The rows are grouped in 3 ways, from coarse to fine. Each group lies inside one group of the grouping before and may be the whole of it. The rows also spread widely along 7 directions, which tell nothing about the answers.
In the rows, zero is written as 128.
Known rows, each followed by its group in each grouping:
[109 145 130 172 182 125 224 102 138 120  92 170 177 129 109 179  70 115
 147 107  97  92 127 128 151 165 157 133 147 125 133 105 162  42 112 100
 109] | Revev k812 ziviv
[106 131  83 171 100  99 187  78 136  85 108  99 101 132 141 124 101 143
  94 117 148 107 116 101 138 170 163 127 172 132 131 152 132 111 134 142
 117] | Revev k792 Pitil
[111 128  91 221 168 111 151  79 131 150 102 105  59 126 132 119 144 178
  68 135 208 121  83  99 150 189 125 149 172 121 134 124 144  82 167  93
 143] | Pif k931 doba
[146 148 155 101 144 148  54 133 113 157 129 138 125 127 112 147 167 136
 127 131 157 152 114 137 105 114 113 107  96 120 118 128 127 116 136 130
 128] | Pif k4 lakeg
[155 136 103 103  83 148  92 107  97 109 131 121 105 115 117 124 130 107
  87 128 161 135 127  96  88 138 156 107 103 135 130 117 115 136 145 151
 133] | vuku k587 Zegiz
[106 103 132 118 144  72 137 131 187 156 135 135  80 114 195 108 181 166
 176  92 127 124 112  96 147 119 132 165 142 101 122 139 107 168 115 112
 155] | vuku k403 Zeluz
[114 153 147 140 140 110  61 139 126 145 147  90  90 168 126 136 175 185
 100 166 179 139 112 116 164 132 111 116 150 142 112 132 125 135 122 127
 144] | Pif k30 zozik
[180 123 160  84  77 138  69  90 134 123 138 149 109 125 127 123 167 128
 127 146 159 182 126  95 101  81 174 112 102 135  88 152  98 175 130 188
  89] | Musob k771 kizu
[111 110 130 118 147  86 156 170 170 138 139 112 120 133 171 137 134 115
 195 113  47  95 156 127 158 125 124 134 136 120 139 128 133 167 101 102
 147] | vuku k587 kap
[141  79 104  86  97 123 125 143 149 159 125  96 111 100 160  76 117  85
 191  98  82 152 122 133 105  89 172 110  61  95 130 133 114 198 133 141
  95] | Pif k30 Banib
[107 120 126 211 183  90 169 124 149 171 104 103  86 149 156 113 158 178
 128 134 168 124  66 109 182 165 140 185 159 119 140 130 161  88 145  63
 146] | Musob k133 duta
[146 175 176 133 147 167  79 125 117 144 104 160 127 147 100 173 156 153
  96 143 196 141  87 119 137 132 142 119 120 142  94 118 144  61 136 130
 105] | Revev k812 Lifa
[143 132 102  87  77 158  95 154  93 117 143  98 139 106 120 130 106  73
 111 121  98 139 153 125  94 117 137  96 102 152 143 115 117 168 154 151
 140] | vuku k600 ligu
[139 172 177 141 147 128 156  86 147 106  98 197 170 167  92 167 114 121
 138 158 132 143 110 120 141 111 176 120 136 162  89 121 142  79  97 162
  82] | Musob k239 fabi
[137 161 193 115 148 130  82 135 149 138 124 141 146 173 113 145 147 127
 171 151 113 163 110 143 140 104 136  96  97 144 102 120 150 113  85 154
  82] | Pif k22 retas
[154 150 100 100  97 188 131  84  70 100 113 164 179  98  93 156  63  68
 105 110 129 150 138 113  62 132 180  98 102 131 136  93 147  91 148 152
 112] | vuku k256 bibu
[147 161 154 112  83 131 134  51 122  54 122 194 145 144  86 145 112 108
 116 145 142 147 131 104 127 117 187  87 145 144  81 132 107 108  98 198
  80] | Pesut k999 toz
[116 173 150 157 140  94 124  72 130  93 129 176 110 133 111 176 143 176
  74 154 180 104 131  81 154 158 125 127 197 138 110 133 114  76 109 139
 148] | Pesut k999 meba
[109 180 162 131 119  96 127  93 126  60 146 162 132 157  99 183 125 157
  99 164 129 106 152 110 168 137 121 104 198 155 105 140 119 106  89 169
 135] | Pesut k999 tid
[116 133 108 178 148 113 101 153 119 166 132  74  76 149 142 133 159 168
  67 155 178 112 100 107 147 161 103 152 158 141 137 140 133 130 171  92
 187] | Musob k239 vaza
[135  73  93 109  93  83 139 121 158 131 150  97  91 101 176  87 129 115
 154 107 102 137 155 102 119 103 141 140 124 107 144 166  90 224 144 147
 140] | Musob k771 bamo
[134 136 169  66 114 122  30 140 161 139 165 144 113 110 136 156 178 133
 160 122 110 147 166 115 104  70 106  81 100 130 107 164  98 173 121 172
 137] | Pif k931 vobig
[108 117 134 144 164 107 195 134 146 136  99 160 144 122 133 134  83 115
 168 109  64  95 136 136 151 140 133 134 140 107 137 106 151  98 112 104
 129] | Pesut k90 Filem
[125  97 114 119 160 119  90 153 136 196 122 103  85  85 156 107 150 131
 162  95 125 142 108 124 109 128 117 138  83  91 147 133 130 142 145  82
 153] | Pif k30 kepo
[116 132 136 105 134 119 112 176 138 132 132  97 139 138 150 141 133 119
 170 112  82 117 144 149 147 105 119 106 114 128 135 145 134 142 116 115
 141] | Revev k792 vup
[105 136 118 133  83  84 150 106 145  75 159  91  91 168 158 110 147 155
 117 157 136 138 143  98 161 135 161 124 184 147 118 156 108 187 103 167
 127] | vuku k256 Fama
[110 161 132 149 123 130 159 109 124  87 122 130 143 159 117 165 101 131
 109 150 122 117 142 122 151 141 147 103 170 150 116 135 138 104 120 153
 114] | Revev k812 Fum
[122 160 144  93  94 108 115  98 143  72 157 147 120 147 139 158 149 144
 129 146 135 135 154  90 129 106 157 111 168 135 101 149 108 164 101 182
 121] | vuku k256 bibu
[113 124  86 168 136  99 170  39 149  98 125 150 102  97 123 146 104 153
  82 114 153 110 140  85 108 155 149 123 172 117 128 152 118  93 147 151
 129] | Pif k931 vobig
[119 126 178 127 150  84 154 129 178 131 132 135 146 180 157 126 147 131
 205 155  80 138 140 129 179  87 152 132 147 141 110 148 126 167  85 151
  94] | Musob k771 bamo
[132 114  90 139 120 147  97 115 105 143 137 103 118  95 119 132 102 107
  94 114 131 139 144 123  84 140 120  98 108 126 144 130 131 127 170 132
 151] | Pif k931 vobig
[110 131 139 167 185 107 175 131 141 161  97 131 112 147 158 119 144 151
 170 123 136 133  79 114 160 158 159 169 142 116 134 100 160  87 113  68
 124] | vuku k256 Fama
[124 141  84 141 132 128 121  85  96 112 131 137  87  89 134 160 131 157
  58 113 193 112 125  72  99 167 129 149 164 114 143 123 126  96 165 111
 178] | vuku k256 bibu
[120 123 145  90 126  93  79 145 160 140 156 127  68 117 182 131 196 162
 159 114 149 133 120  89 130 106 124 150 139 101 117 152 104 180 121 122
 159] | vuku k256 bibu
[121 158 112 164  97 143 138  75 114  79 128 120 139 159  92 139  94 116
  84 166 138 144 150 126 129 139 152  75 161 165 111 132 132 125 132 185
  98] | Pif k931 doba
[118  99 131 119 172 118 162 154 166 174  95 145 118  87 173 133 123 110
 204  76  76 114 117 127 128 120 134 144  97  90 139 132 139 121 135  79
 124] | Revev k812 Fum
[136 127  82 163  99 132 176  84 106  95 113 105 110 143 123 105  98 111
  84 142 155 123 110 102 121 171 185 128 139 138 138 109 133 122 132 135
 110] | vuku k587 Zegiz
[118 104 166 120 145  62  98 162 187 162 153  99  76 164 187 105 203 169
 186 151 125 141 119 106 184  88 117 156 142 126 117 170 109 211 108 126
 137] | Musob k771 bamo
[131 152 147 105 201 159  92 147 119 178 101 200 152  48 116 215 118 129
 133  67 116 100 141 116  92 129  91 131  88  97 142 110 146  33 157  78
 167] | Revev k812 Lifa

New rows, each followed by its group in each grouping:
[152 131 142 132  86 128  90 124 115 118 152  88 107 169 130 117 151 133
 100 173 146 164 132 117 145 114 150 117 138 160 108 148 117 188 129 166
 113] | Musob k771 kizu
[141 138 136  68 102 161  60 173  94 134 151 114 154 119 132 146 128  84
 155 121  95 152 157 134  93  94 127  94  89 135 134 112 132 173 132 140
 148] | vuku k256 bibu
[127  99 134 123 120 103 159 151 166 147 118  98  97 144 170  81 149 103
 187 124 102 148  90 126 153 116 175 143 115 128 116 123 125 190 113 120
  91] | vuku k600 ligu
[166 148 162 139 139 164  69 131 109 168  98 147 116 154 103 131 160 124
 105 154 192 173  64 124 113 122 152 134  87 150 104 108 146  97 149 127
 116] | Musob k239 fabi
[115 105 142 102  67  88 110 167 180 121 140  56  81 165 189  79 170 127
 194 125 102 146 117 135 159  97 151 112 116 132 106 176 108 231  98 162
  99] | Revev k792 Pitil
[140 160 198 107 151 132  83 144 141 150 122 147 121 170 138 135 191 146
 180 151 150 171  88 117 150 103 156 128 114 138 100 109 143 112  95 122
 106] | vuku k256 Fama
[125 151 163 130 185 125 142 125 119 137  97 195 165 108 108 170 105 109
 169 103  96 114 124 129 139 137 126 127 113 116 125 100 150  55 113  91
 134] | Pesut k999 toz
[127 183 184 132 129 145 111 126 101  86 125 162 181 182  80 168 109 108
 134 166 106 136 141 146 165 125 143  82 142 169  99 107 143  93  88 155
 107] | Pesut k999 toz
[121 152 127 176 168 127 139 106 105 137 103 156 101 133  99 151 122 166
  68 138 174 102 103 110 144 174 116 138 166 120 131 101 157  46 145 100
 157] | Pesut k90 Filem
[150 186 146 110  94 161  24 130  77 104 152 115 101 158  91 168 173 150
  48 174 199 137 133  95 118 137 120  91 128 169 116 119 124 112 139 161
 158] | vuku k587 Zegiz
[148 154 206  80 125 152  63 161 121 134 120 168 164 154 105 141 149  89
 196 139  94 165 119 151 142  84 148  85  76 144  88 110 132 129  92 144
  96] | Pesut k999 toz
[143 158 152 143 154 164 105 135  99 154 100 130 132 163 120 136 141 121
 139 147 172 159  71 125 130 137 166 134 113 133 112  86 172  89 126 105
 108] | vuku k256 bibu
[128 121 127  82 121 139 100 163  97 127 139 150 168  74 116 156  84  67
 164  86  38 115 188 141 105 112 103  90  89 123 152 119 119 144 130 120
 171] | Pesut k999 toz
[130 178 116 103  86 158 125  86  73  59 144 153 185 123  82 182  81  99
  84 141 117 138 184 108  91 131 153  77 148 162 135 119 131  98 127 178
 134] | vuku k256 Fama
[137 148 185  91 146 118  72 154 154 148 131 169 131 131 128 167 170 134
 159 132 113 137 131 124 133  84 112 127 106 141 105 143 119 140 112 148
 142] | Musob k239 fabi
[138 102 140 121 119 126  93 153 157 171 112  98  57 131 171  94 186 138
 148 118 166 155  73 115 138 125 149 141  97 107 108 147 121 162 146 111
 116] | Revev k812 Fum
[150 104 140  81  89 111 103 102 146 116 124 164  95  92 140 106 151 101
 163  96 128 150 122 103 108 105 163 119  94 101 104 144  91 168 123 152
 117] | Pesut k999 toz
[161 140 161  62 129 161  48 149 131 162 113 151 127 102 134 146 173 116
 165  93 140 152 106 127  96  83 129 104  59 109 115 135 129 104 135 124
 128] | Revev k792 vup
[ 97 130 165 101 171  79  76 175 172 164 155 114 106 140 161 150 176 171
 187 129  94 118 148 126 166  97  87 124 135 118 120 145 112 165  94 113
 153] | Pif k30 zozik
[109 122 122 155 150  79 135  71 167 134 124 135  51 121 147 121 171 193
 113 127 186 130  94  80 138 149 148 152 160  99 107 159 107 120 119 129
 124] | Pif k30 kepo
[126 126 161 151 183  90 154 109 167 158 110 159 120 146 150 138 151 153
 175 136 129 128 105 109 165 117 142 161 144 120 122 132 137 111 114 109
 114] | Musob k771 bamo
[110 110  39 188  91 115 211  87 104  82 113  62 111 131 136  98  62 111
  64 122 140 109 124 121 132 183 170 120 170 132 152 140 137 122 153 126
 128] | Revev k792 vup
[101  96 122 170 167  95 158 154 173 174 113  92  99 131 170  99 134 127
 191 116  83 124 120 142 163 132 122 137 128 113 137 131 142 160 126  88
 126] | Pif k931 doba
[127  81  69 133 112  86 167 100 134 118 149 114 101  66 165 127  99 130
 109  92  92 107 182  90 106 136 129 152 149 107 160 166  98 180 157 126
 166] | Musob k771 kizu
[146 112 113 111 140 176 101 178  59 168 105 129 175  77 107 131  71  44
 155  80  65 137 140 163  89 138 116 103  51 120 162  85 152 105 160  79
 161] | Pesut k999 toz
[107 147 141 139 177 115 145 139 128 136 122 142 180 126 114 171  77 109
 163 114  48 116 160 148 125 134 107 105 117 134 149 113 160  88 100 120
 129] | Pif k22 retas
[115  77  54 155 129  96 160 117 125 149 127  89  91  69 156  94  82 107
 113  77  96 120 134 114  90 168 124 138 112  94 174 135 127 148 159 103
 158] | Pif k22 retas
[160 155 151 100  66 167  58 109  98 114 143 129 152 142  91 146 134 108
 106 158 155 174 131 116 104  90 156  86 100 160 111 138 127 133 148 186
 113] | Musob k133 duta
[144 124 165 110 156 137  69 171 119 191 110 135 104 110 133 124 167 121
 171 109 133 143  79 140 131 125 115 139  78 109 128 104 142 110 127  77
 145] | Pesut k999 tid
[123 130 140 139 163 107 145 146 158 157 118 135 138 134 142 146 129 127
 160 131  97 112 121 123 145 117 132 142 126 131 121 132 133 122 127 108
 140] | Musob k239 vaza
[163 111 118 101 139 165 100 155 108 182  95 134 122  91 137 111 128  84
 164  89 124 138  97 122  82 128 151 135  41 106 148  86 146 114 144  86
 129] | vuku k587 Zegiz
[115 143  94 191 164 149 162 133  81 146 107  95 128 147 131 135  93 125
  97 133 156 123  91 126 136 184 148 152 149 128 152  83 177  81 147  74
 147] | vuku k256 bibu
[101 122  81 173 176  73 149  72 140 132 128 140  71  71 140 153 123 183
  71  93 162  94 125  76 112 186  98 157 165  97 155 143 125  76 145  98
 175] | Pif k22 retas
[111 132 143 169 162  91 210  78 151  98  92 179 135 139 125 132 100 125
 156 119 111 112 107 116 168 155 176 143 163 119 109 117 138  80  95 116
  98] | Pesut k999 toz
[ 91 120 116 163 154  71 162 124 165 132 134  93  83 150 163 118 140 173
 145 140 126 109 118 118 180 138 143 142 162 113 122 146 127 147 107 117
 124] | Pif k30 Banib
[121 124  46 145 135 140 137 102  72 133 128 112 139  62 102 153  55 116
  62  93 126 104 166 112  77 171 109 112 128 116 171 111 130  87 175 107
 176] | Pif k30 zozik
[122 146 136 153 161 115 152  93 138 128 107 157 104 139 144 142 146 157
 132 127 175 128  86  86 137 151 168 160 159 110 112 112 144  89 121 108
 121] | vuku k256 bibu
[111 137  66 169 138 120 158  82  90 106 125 112 132 104 110 152  80 136
  55 117 148 105 147 120 101 183 121 121 168 122 155 131 131  93 163 120
 154] | Pif k4 lakeg
[114 120  95 154 179 113 201  84 134 137  94 168 125  88 156 147  92 127
 144  83 125 106 113  90 112 163 161 168 145  87 150 103 148  76 132  83
 137] | vuku k256 bibu
[141 172 176  84 129 150  49 131 129 122 141 165 128 123 101 199 172 149
 114 128 159 128 139 107 122 109 109  97 115 135 104 138 120  99 127 153
 147] | Revev k812 ziviv
[144 127 114  95  71 147  99 120 115 106 144 116 120 111 118 140 121 107
  97 116 141 137 143 111 102 123 143  95 106 133 120 143 107 156 147 170
 133] | Revev k812 ziviv
[111  98 111 123 126  98 102 132 159 146 156 105  93 102 158 124 142 133
 143 105 105 123 154 115 116 117 111 116 127 118 135 160 109 178 141 132
 154] | Pif k931 vobig
[125 113 178 114 147 102 124 162 191 166 119 126  97 149 166 120 182 140
 208 112 120 137  88 125 167 107 146 141 102 108 102 140 129 156 102 111
 104] | Revev k812 ziviv
[149 128  92 120 141 130 116  36 127 135 105 184  93  60 110 144 129 154
  83  91 207 137 105  66  71 142 160 137 117  88 119 121 104  64 157 132
 124] | Pif k30 zozik
[142 130  87 132 128 169 164 104  72 128  93 168 166  77  80 151  37  75
  90  95  94 110 152 132  77 152 134 100 109 115 158  85 157  58 162 123
 143] | Pesut k90 Filem
[111 158 186 111 153 120  98 206 143 139 141 106 149 186 143 152 152 118
 196 157  64 119 145 152 179 105 116 113 117 160 125 112 148 154  72 117
 128] | vuku k587 Zegiz
[152 118  91 117  97 169 115 108  90 143 116 101 141 110 101 102  82  70
 116 121 125 172 124 137  78 132 171  90  77 129 135 114 136 133 146 149
 100] | Pif k30 kepo
[151 145 150 122 105 120 140  63 154  98 112 188 129 137 108 142 130 126
 112 144 161 152 109  94 115 111 179 127 134 146  89 143 112 120 116 186
  86] | Musob k239 fabi
[118 145 112 137 111 101  74  78 127 113 153 105  48 125 123 135 179 194
  56 148 212 136 121  81 123 148 125 121 165 126 115 166  94 139 141 158
 155] | Pif k30 kepo
[160 130 141  79  60 163  75 132 119 114 139 119 130 132 110 128 134  92
 125 129 141 163 129 125 105 104 161  80  84 139  99 136 112 164 131 177
 101] | Revev k812 ziviv
[155 111 107 106 147 172 117 152 102 173  85 128 147  78 133 130 101  77
 160  70 111 136 107 143  84 123 140 118  51  99 151 107 156  82 159  79
 134] | Revev k792 vup
[165 149 134 114  84 164  62  81  98 122 130 144 124 118  94 141 153 128
  79 139 200 171 110  94  91 111 159 111  97 142 118 136 124 102 168 163
 130] | Musob k133 duta
[144 127 124 129 118 125 106  96 126 142 120 132  72 118 144 109 173 153
 114 120 201 160  79  83 112 144 169 149 126 113 120 122 122 116 143 117
 133] | vuku k256 Fama
[158 155 111 104  89 167  89  71  97 107  98 158 126  89 101 156 115 121
  80 101 187 140 108  96  68 138 158  99  99 129 119 134 129  63 160 161
 116] | Revev k792 Pitil
[123 102 130 103 113  83 113  94 199 128 141 148  72  92 165 114 175 146
 170 101 121 136 148  95 121  88 133 118 129 100 108 173  84 190 122 162
 118] | Pif k931 doba
[141 179 130  63  73 150  80  87 105  52 150 164 163 109  90 199 115 118
  84 124 126 122 189 107  89  97 129  58 132 151 114 159 106 103 128 200
 136] | Revev k792 vup
[168 120  86 162 128 173 119  98  59 157 106 114 130  95 106 128  86 105
  61 130 161 152 113 115  84 161 148 136 101 134 151 106 149  94 185 105
 136] | Musob k771 kizu
[128 151 171 117 211 130 101 150 122 177  95 198 149  78 116 191 133 130
 173  87 101 106 111 130 126 134  91 143 101 104 140  96 155  38 122  60
 167] | Pesut k999 tid
[145 145 187 105 144 133  42 191 148 186 135 114 112 165 140 137 197 140
 162 160 139 153 100 134 146  83 117 125  96 147 101 136 126 153 130 125
 138] | Musob k239 vaza
[ 98 113 121 139 206 113 158 166 136 188 109 122 154  96 146 145  93 110
 202  88  44 113 146 151 131 132 111 133 102 103 163 112 159 105 114  67
 145] | Pif k30 kepo
[145 194 170 135  90 160  97 105 105  72 131 120 145 223  83 146 141 130
  90 209 168 151 116 122 154 130 177  84 146 191  88 108 144 115  89 191
  78] | vuku k587 Zegiz
[124  93 118  98  98  85  55 153 156 151 166  69  45 121 176  90 203 160
 131 118 156 143 123 118 125 109 103 129 121 102 124 179  84 228 143 136
 157] | Pif k4 lakeg
[132 134 137 136 120  97 143  54 163 103 121 152  93 146 132 121 161 164
 114 138 186 141  95  99 130 128 170 128 159 111  92 154 105 129 113 167
  84] | Pif k4 lakeg
[122 137 167  89 120 117   6 214 130 166 173  69 105 150 143 133 180 138
 150 146  99 152 147 148 135  97  65  95  90 147 133 149 129 195 115 137
 165] | Pif k22 retas
